All rows are made from the same 4 directions, up to rounding. Whole rows:
[[0.8, -5.1, -2.4, 10.6, -1.2, 8.7, -0.7, -6.9, -2.0, 14.1, 8.6, -15.9, -3.6, -2.6, 6.9],
[10.3, -36.5, -5.8, -60.5, -26.0, -14.8, 12.2, -9.4, -0.8, 22.1, 38.4, 8.2, -44.3, -64.0, -16.8],
[-2.4, -21.1, -5.1, -23.9, -7.4, -49.6, 14.5, 35.6, 23.1, -50.0, -10.3, 19.6, 55.2, 8.4, -25.4],
[14.3, 5.1, -24.6, 16.0, 1.7, -0.4, 24.1, -2.2, -4.3, 7.1, -7.6, -5.8, 9.8, -3.8, -5.0],
[-13.0, 0.4, 16.8, 6.5, 4.2, -0.9, -18.0, 7.8, 6.8, -14.2, -3.6, -2.1, 14.8, 21.4, 6.7],
[16.9, 5.0, -27.3, -7.6, -1.1, -21.2, 33.2, 10.3, 0.5, -14.6, -16.7, 18.9, 17.3, -9.0, -21.2],
[19.6, -31.5, -32.2, -20.9, -18.3, -23.9, 36.8, 2.3, 4.3, 10.2, 18.8, -7.1, 5.8, -40.0, -19.9],
[-13.1, 15.2, 22.6, -11.8, 7.4, -5.1, -19.7, 10.9, 3.8, -27.2, -16.1, 25.5, 3.2, 20.3, -1.2]]

The start of a row, then its end:
[-4.6, -7.3, 18.8, -46.8, -10.0, -0.6, -14.4, -7.2, -3.4, 5.9, 16.9]
[22.1, -44.6, -29.5, -5.1]
[6.3, -27.0, -1.2, -59.7, -20.4, -22.5, 9.6, 0.9, 3.0, 1.9, 23.5]
[21.2, -29.0, -48.0, -20.5]
[27.5, -2.8, -44.8, 2.4, -5.3, -16.2, 48.5, 1.6, -3.6, 5.6, -7.2]
[1.9, 13.8, -23.2, -20.4]
[-1.9, -20.2, -2.1, 8.9, -6.1, -0.5, -0.8, -0.8, 5.4, 9.8, 16.3]
[-24.6, 10.4, -2.6, 5.7]
[-30.5, 37.2, 59.3, -1.2, 17.5, 41.6, -64.6, -15.6, -11.7, 2.0, -7.3]
[17.9, -50.6, 30.0, 29.4]
[5.8, 3.7, -14.2, 29.5, 4.6, 7.8, 10.2, -3.3, -2.3, 9.2, -4.3]
[-18.8, 14.7, 9.5, 5.9]
[-15.4, -11.1, 24.8, -26.1, -4.3, -13.5, -21.3, 11.8, 10.5, -21.2, 5.5]
[13.3, 2.7, 4.5, -2.6]
[-2.8, -3.0, -8.0, 50.1, 7.3, 8.6, 0.6, 2.3, 5.0, 4.2, -2.9]
[-37.6, 38.8, 29.8, 15.2]
[6.1, -9.6, -13.6, 39.2, -0.9, 27.8, 3.8, -21.4, -8.0, 43.3, 20.1]
[-47.8, -7.6, -5.3, 20.3]
[-14.3, -6.7, 26.1, -27.8, -3.8, -5.8, -23.3, 5.2, 5.7, -12.7, 7.4]
[14.6, -11.8, -0.9, -0.1]
[-12.4, -38.0, 18.7, -7.3, -14.7, 11.0, -23.9, -12.3, 5.1, 29.2, 44.1]
[-37.0, -19.4, -18.3, 16.9]
[9.9, 16.8, -7.4, 0.2, 2.8, 19.3, 6.0, -17.9, -15.4, 23.2, -1.2]
[5.5, -35.2, -15.6, 2.6]
[0.4, -14.9, 3.4, -35.5, -10.7, -16.2, 2.0, 4.6, 4.3, -6.3, 10.6]
[15.4, -11.1, -21.9, -12.3]
[-19.8, -12.5, 26.0, 20.7, 1.3, 17.6, -33.6, -4.9, 5.4, 10.4, 17.8]
[-32.1, 3.1, 19.7, 24.3]
[24.8, -45.4, -46.3, -29.3, -23.8, -52.4, 55.9, 20.4, 15.8, -11.9, 13.9]
[-1.3, 39.4, -40.9, -36.3]
[16.6, 12.4, -30.8, 33.5, 6.7, 4.3, 28.3, -2.8, -6.0, 8.3, -14.9]
[-11.9, 19.0, 6.0, -1.8]
[-5.1, -31.1, 4.2, 13.2, -10.4, 15.4, -11.5, -14.4, 1.8, 34.5, 36.6]
[-45.6, -9.2, -12.7, 18.2]
[7.0, -38.9, -22.2, 26.7, -12.3, -1.2, 16.3, -4.5, 7.4, 27.2, 29.8]
[-53.8, 24.5, -11.8, 7.5]
[0.2, 33.7, -0.5, 30.2, 17.0, 17.5, -2.8, -3.5, -8.8, -3.2, -26.1]
[5.3, 3.8, 27.3, 8.5]
[-5.6, -5.6, 8.4, -24.3, -3.2, -21.9, -2.7, 16.0, 9.5, -26.9, -5.2]
[21.1, 12.8, 2.1, -12.2]
[3.9, 14.5, -3.3, -11.8, 3.8, -9.8, 7.8, 7.3, -1.2, -17.4, -17.5]
[25.9, 1.8, 1.9, -11.6]
[-19.2, -67.3, 29.4, -35.8, -28.5, -3.5, -32.0, -7.3, 14.8, 27.1, 67.2]
[-40.1, -22.6, -35.7, 12.6]
[-1.1, 41.2, 10.9, 6.3, 15.5, 24.5, -12.2, -11.9, -15.9, 2.8, -22.6]
[23.7, -31.0, 12.4, 7.3]
[10.7, -6.2, -24.0, 33.6, 0.4, 6.0, 19.2, -5.1, -1.5, 17.5, 3.2]
[-30.4, 18.9, 1.8, 5.1]
[3.5, 22.7, -2.7, 46.9, 11.8, 49.5, -9.0, -31.7, -20.5, 46.9, 3.5]
[-32.2, -32.2, 6.7, 28.7]
[-0.7, 1.2, 14.6, -71.2, -9.4, -24.8, -2.3, 9.1, 1.0, -24.7, -2.3]
[57.2, -32.8, -29.7, -25.3]
[-5.3, 9.4, 15.5, -20.0, 1.0, 4.5, -13.5, -3.4, -4.1, -2.6, -1.4]
[19.4, -24.6, -4.6, -0.3]
[2.1, 3.7, -5.5, 6.4, 2.5, -4.3, 6.0, 4.6, 1.4, -7.0, -7.9]
[1.8, 12.4, 6.7, -2.8]
[21.4, 22.8, -23.5, -9.9, 1.9, 7.7, 26.4, -13.8, -17.4, 15.9, -11.7]
[22.3, -32.9, -25.6, -11.6]
